The same things were measured in two ways. Each way mixes the same 11 hidden numbers, adds some noise and spreads widely along 6 directions of its own, which tell nothing about the thing.
Some things both ways: the first way, then the second way.
[ 0  2 -7  8 -5  5  7  9  1  2 -1 -2  5 -2 -6 11 -2  1 -3 -2  0 -4 -3]
[  7   8   5   2 -13 -13 -10   6  13  -8   7  -6   6   4  -3  -8  -1 -12
  -4  -3]

[ 4  5 -8  2 -2  2 -2 -8 -3 -7 10 -8  4 -9 -4  2  1  6  4  1  0  7 -2]
[  1   0 -12   4  -3  10  -1  -5   2  -4  -2   3   4   2  -6  -1   2   0
  -2  -7]

[  8  10  15  -5   4  -7  12   1  -4   6  -4  16  -4  13  -3   0   5  -9
   2 -11   3  -4   2]
[-29   6 -16   6  10  -8 -11   2  -6 -24 -10 -12 -19  17  -7 -10   5  14
  11   6]

[ 11 -11  23 -19   2 -11 -11   3  11   0   6  -1   3   9  -6   1 -12   7
   1 -17  16  18  -1]
[  1  16   3   4   6   2   0  -2  -8  -7   2  -3 -13  15 -15  -2   3   2
 -10   6]

[ -3   9 -12   1   4   6 -17  -8  -9   0   3  -1   4  19 -13 -11   0  -3
  15  -8  -8   7   4]
[  0  12  -8   9 -26   9   5   7  10 -13   8   2   4  22   0  15   2   0
  13  -2]

[ -1 -16   2  -8  -9   3  -2   1   4  -4  13  -5   4 -15   0   3 -11  15
 -17   1   3  -8 -16]
[  2   7   4  -1  -1  -8  -8  -1  11 -13 -14  -7  -6   5  -6  -8   1   0
   2  -5]

[  7  -1  -1   5 -11   0   2  -6  -2  -7   3   0  -2  -3   2   9  -5  -2
   0  -6  -2   0 -10]
[-14   6  -5   2   2 -10  -9  -4  10  -9 -11 -11 -19  23 -12   1   5  18
  -3  -1]

[ -1  -3  -8  -9  -4  -5 -10   4  -4   3  -1  -4   9   1   2 -10  -5   7
 -10  14  -3  -5  -6]
[ 20  11  -6  -1   5   9  -1 -13 -13 -29  28   3 -17 -10   3  -9 -13   5
  -4 -13]

[  8 -12  26  -3  -1 -25   0  11  11   7 -13  10 -10  16  13  -3 -20 -13
  -1   2  19  -1   9]
[ -4   7  16 -11 -12 -17  -8   7  12  -6  15 -10 -10   7  12   1  -4   9
 -14  12]

[ -5   3 -14   2   2   7   4  -2  -6  -8  10   3  -2 -12 -12   2   0   5
   3   3  -5  -7  -1]
[  0 -17   5  -4   1  -4  -3 -17   6   0 -16  -4   9   3 -17  -8   4   4
  -2 -19]

[ -5   9  -6  -2   6   2   5 -11   1 -10   1   7   5  -6   0   7  10   5
  -2   2   0  -2  -2]
[ 19  -3   8  -4   5  15  10  -3  -5   0  10  14   2  -9   6   5   4  -7
  -1 -12]

[ -6   7 -13   4  15   4  19   6   7   9  -5   6   5 -15   4  -1  16  10
  -8  -2  -6 -15   1]
[ -8   8   1   4  10   6   2   9 -12  -1  -1  11   9   3  -6  -5   2  -3
   2  17]

[ -2  16 -23  10  -1   9   7   6 -12   0  -3   1   1  -9   1  -8  23  -1
  -6  12 -25 -19 -10]
[  6   4 -10  -1  -7   5  -3  -2  -1  -2   9   5  13 -10   2  -6  -8   1
   0  -5]

[ -2  -3 -22   5  -5   8  13 -13 -15  -2   7   9   5  -7  -3   0  -3   6
   4  -5  -2 -17  -6]
[-11  15   3 -17  10 -23 -12 -13 -19 -59  10 -12 -17 -18  23 -32 -20  23
   0  -6]

[  2 -24  17 -12  -2  -6 -11   1   1   3   4   0  -6  12  -3 -10 -21   3
   5  -8  20  12   5]
[  2   8   8  -6   0  -4  -3   3  -1  -5   7  -5 -11   7   1  -2  -8   6
 -10  -2]

[ -4 -13  15 -13   6   3   5  25  -2  18  -5  -6 -16  12  -3 -13 -13  -2
 -13   0  17 -10   4]
[  6  -1  -1   4  -3 -19 -13   8  -4  -7   5  -4  22  -6  -5 -23 -14  -5
   4  -8]

[ 17   5  11   0  -5 -19 -20  10   4  -8  10  -1  -2  13 -10   6   6  -5
   7  -3  -1  20 -12]
[-13   2 -10  -6 -17   8  10 -11   2  14  18   5   5   0   3  11  -2   1
   5   7]

[ 4 -1 10 -5  0  1  8  0  4  2  1  0 -2 -7  1  5 -2  2 -5 -7 -1  0 -1]
[ -2   8   3  -4   2 -10 -14   2   7  -3 -12  -2  18 -10  -3 -17   3   0
  -7   3]

[  9   2   6   3   5   3 -20  -4  21 -20  10 -14  -4  -6   2   4  -4  10
  -3 -20  -3   3 -11]
[ 16  21  -1  12 -28  13  -1  12  11  -3   5   4  22  13   2   2  -1  -9
   6  11]

[ 1  9 16 -9  4  0  9  0 -4  8 -5 10 -2  4 -8 -6 -7 -5 -2 -1  0 -6 10]
[ 16  11   2  -5   9  -8  -5  -8  -3 -15  -5  -5  -7 -20  -1 -12  -8  -2
 -20  -7]

[  5   9  -9  11  -5   6   1  -5 -14  -2   4   9  -1   6 -15  -6  -9  -2
   9 -12  -6  -9   1]
[  3  -1  -7   8 -22   9  -6   4  18 -10   8   5  14   3   1   5   9  -5
  15  -4]

[-17   1  -8   3  11   7 -14  -5   5   7  -7   0   5  11  -5  -2  -1  -4
  17   2  -3  16  21]
[ -4   8   1  -4 -15   3   1   9   7 -14   9   2   5  -3   8   2  -8  -6
   5   6]

[-10  -8  -8   4  -2   5  -2   5  -1   4   0  -4  -5  -7  13 -11   7   3
 -17  15  -4 -15 -11]
[ 2 -9  0 -2  8 -5 -5 -5  4 24 -7  6 12 -1 -6 -7  1  8  1 -6]

[ 15   3  15 -10  -9   9  -1  -5  -4 -15   8  -9 -14   2   5   5  11  -3
  -7 -16  -2   0 -21]
[-10   8 -15   5  -7  -1  -8  14   2   4 -12  -1  10   8   0  -1  -1   6
  13   3]

[ 10 -14  -8   9  -9   4   6   0   0 -13  10  -5  -1 -16  -2  12  -1  10
   6 -13  11   8  -8]
[ 12  15   2  -3   1   2  -1   3 -14 -14  22  -5 -18   4   2  -8 -22   1
 -22  -4]

[  9   2   7  -6  -1  -4  -7  -4   8 -11  -1  -5   2  -6   4   1  -3   3
   3  -2  -4   5   1]
[ 13  19  -7   0 -18  12 -11   3   3 -37  19  -7  -4 -10  13  -8 -14  -3
  -7   1]

[  8  -2  18 -26  -3  -5 -13   5   0 -12  -3  -5   1   9   2  -8   2  -4
  -1  14   3  -1  -3]
[  8 -23  13  -2 -11  16   1   2  15  21   2   5  17  -4  -8  18  15 -11
   2   7]

[  2  -3   2 -12  -4   1 -10   5  -8   6   0  -2   1  12  -6 -13  -9   1
  -4   0  -1  -2  -3]
[ 15  15   1   2  -9  -1   1   1   4 -10  10   0  -5  10  -6   4  -5   1
  -9  -7]

[  5  11  -2   4   3  -2  -3  -4  -1   1  -7   5  -5  -2   2 -14  -2  -1
   7  -4 -15  -3   8]
[ 21  25  10 -12 -22   4  -7  11  20  -9  20   7  23 -21  23  -8 -15   2
 -22   6]

[  6  -2 -10 -11  -7   8   0   6  -3  -6  -5  -8   6  -5  -1   2   3   7
  -2  -3 -11  -4  -9]
[  3   9  10   1  -8  -6 -17   5   7 -25   9  -5   7  10  -6 -18  -9   5
  -6  -2]

Other things, the second way, with their names:
<95>: [  2  12  -3   1  -3   1   7   5   4  -6  -2   2  -9  -2  -1   9  -5   5
 -14  12]
<193>: [ 0 -5  0  4 -4 14 -7  0  7 -4  1  6 14  6 -4 -6  2  3 13  4]
<194>: [-10   2  -8  -2 -22 -18  -8  -2  12 -18  14  -4  13  -2  12 -14  -9   5
   5  -2]
<239>: [-15   1  11  -7  -8 -18  -1  -2  14   0 -17  -8   5  20  -5   3   4  16
  -9   5]
<163>: [-3  5 -7 -1 -4 -8 -1  1  1  9 -1  0  7  3 -4 -1 -5  1 -2 -5]
<362>: [ -8  -1   9  -3   6  -1   5   1  -1  11  -9  -3 -10  10 -11   9  -2   3
  -8  12]
<314>: [ -4   4   7   4  -4 -16 -15   9  35  21 -28  -5   8   9 -14   4  21   2
   2  16]
<136>: [ -7  24  -6  -3   0   2 -11  -3   0  -8  18  -4  -7  -6  -3  -6   2  10
 -14  21]
<271>: [ -4   4   3  -1  -2   4  -2   1   6 -10   5   4  -1  -2   4   4   5   6
   7  10]
<322>: [-10   0   0   0  -2 -11  -8   5  -2  -6   4   2  15   4   4 -14   1   1
   7   1]
<262>: [-16  -6   5  -8  10   0  -8  -9  -5  -3  -3   5  13   5 -18 -12   2  15
   6  -6]
<241>: [ -3  15 -10  -1 -11  -7  -9  -3   8 -12   2  -2   3   1   3  -4  -3  13
   3  -3]
<88>: [ -6  -1   9 -11   5   1   1   6  11  24 -12   2  -6   7   2   8   6   4
  -9  -1]
<363>: [ -1   5  10  -2  -3  -2  -8  10   8 -14  -1  -3  -9  13   4  -1   4   2
   0  -2]
<161>: [  4   8 -10  -3   0   9   5  -3  -2  -2   7   4 -12  -7   6   6  -4   4
  -9  -1]
<285>: [ 13  18 -19   1  -2   0  -8  -1  -8  -3  21   1  -9 -10   6  -6 -16   4
   4 -18]
<204>: [ -7   4   2  -3   2  -4  -1  -4   5  -4  -7  -9 -16  17  -9   4  -3  16
 -14   0]
<179>: [ 23  15 -10   4  -2   8  -5  -5 -12 -13  21  -7 -21   7  -5   2  -7   0
 -16 -17]
<234>: [ 3 13 -8  5 -8  1  4  2  8  1 -7  9  9  3  4  2  2  0  8 -2]
<427>: [  4  -3  -7   1  -7   7   4  -2   0   7  -1  10  24   4   0  -6  -8   4
   5 -14]
<332>: [  8   5  -4   0  11  -2  -4  -9  -8  -4   7   4  -1 -12  -6 -12  -1   3
  -5  -3]
<97>: [-4 -1 -2  1 -6 -4 -3  1 -4 -2  7 -5  1  2 -3 -1 -4 -1  8  1]
<49>: [-24  -2  -5 -13  14  -8   9  -9 -14  12   6  10  -4  -7  10 -11 -15  17
   1   5]
<213>: [ -2  -9  -5  -5  -9  -1 -10   5  16  29  -1   1  15  -1  -4   2  -1   6
  -6  -5]
<242>: [  9  25   3   7 -10  -4   4   6   2 -15   8  -8 -14   9  -7   0 -16  -6
  -5  14]
<415>: [-10  20  -3 -10   1   3  -1   1   8   4   1   7  -1 -12   4   2  -2   7
 -10  17]
<134>: [-4 -1 -2  0  9 12  5  1  1 13 -6  7 -9  0 -7  9  7 -1 -7  9]
<46>: [ 26  14  -1  12   1   5  13   0 -12 -19   9   3 -20  16  -7   5  -3 -16
   2 -16]
<56>: [  9  15  -5  -9  -4   5  -8   2  -4 -16  22   6   6 -24  19 -12 -10  -5
  -5  -7]
<421>: [  4  16  -9   3 -20  20  11  13  14   6  18  11  -4  -4  17  25   2  -8
   2  19]
<305>: [  9  10  -2  -9   2   1  11 -20   4  -3   2   8  -1 -33   2   4   6 -11
   0   4]
<294>: [  8  22  -4   0   0 -12 -10   4 -10 -46  16  -5  -5 -15  19 -22 -15   3
  -6  -5]
<85>: [  8  20   6  -7  -4 -13  -6  -2  -1 -22  12   1   6 -21  12 -13  -2  -3
   1   4]
<395>: [10  3 -6  0 -8  0 -1  0 -1 -8  5 -1  9 -6  6 -4 -6 -3 -2 -8]
<390>: [  2   6 -20   4 -13  14  -1  -3   0  -2   1   2   9   3  -1   1   2  -5
   5 -18]

Some of these things the first way, each followed by its name:
[ 16   1  -1   1 -15   1   4  -2 -12  -9   4   1   3   1  -1   2   6  -4
   5  -6  -6   0 -13]  <179>
[ 10   4   6 -10 -10   4  -4  -5   2 -11   3 -11   6   1   2  15   4   0
  -5  -5  -1  13 -13]  <332>
[ 12 -16  23 -12  -2 -17  -5   3   2   0   7   2 -14   4  -3  -6 -27   0
   1  -6  21   8   4]  <204>
[ 10  19  10  -5   3  -8  12   7  -4   4   5   9  -7  -2  -2  -8   5   2
 -27  -1  -5 -27 -18]  <234>
[-17  -4  -5  15  19  -3  -5  -1  19   2  -8  11 -10  -6   5  -6 -10   7
   3  -6  -1  -7  18]  <193>
[ 13  -5 -10  12  -5  -1  15  -6 -10  -8  19   6  -9 -13 -12   1 -21   7
  10 -20  11 -12  -5]  <239>
[-16 -17  -6   9   5   2  -7   5  -6  23   6   0  -4   6  -6 -21 -14   1
   6   4   9   4  14]  <163>
[ 4 13  0 -4  1  3 -2 -8 -8 -2  1 -4  5  5 -6 -5 -4 -3  6 -1 -2  3  6]  <95>
[  5   3   2   7  -3  -4   4  -5   7   0  -1   4  -1 -11   4  11   4  -1
   4  -4 -14  10   0]  <415>
[ -4   0 -20   5  -1   5  13   4  -4   4   1  -8   8 -10   9   1  13   5
 -10   9   0 -12 -11]  <322>
[-3 -7 -8  3 -5 11 -8  1 -3 -5  5 -5  3  7 -3  2  8 -3  6 -2 -2  1 -7]  <97>
[ -7   6  -4  -7   6   2  -3   1   4  -1   8   0  13   2 -13   8  -1  13
 -13  -3  10  -3  -9]  <46>
[-11   4  -8  -2  -5   9 -23 -13  -2   6  11  -5  25  11 -21   4  -8   2
  11   3 -12  20   6]  <305>
[ -5 -15   6  18  10 -21   8   9  11  11   7  13 -22  -7   3   1 -14   4
  -4  -4  28   7   8]  <49>
[ -6   7 -11  10  -3   8 -12 -12  -1   1  -1  -6   1   9   4   0   1  -7
   8  -1 -16   8   2]  <241>
[ -2   7   2 -11   3   5 -10   3   1  -6  -7   2   7  11  -2  -2  20  -4
   1   6 -11   0  -3]  <362>
[  9   6  22  -8   8 -13  -2   4 -12  12   9  18 -17  16 -18 -22  -2  -6
   8 -11   6   5   5]  <390>
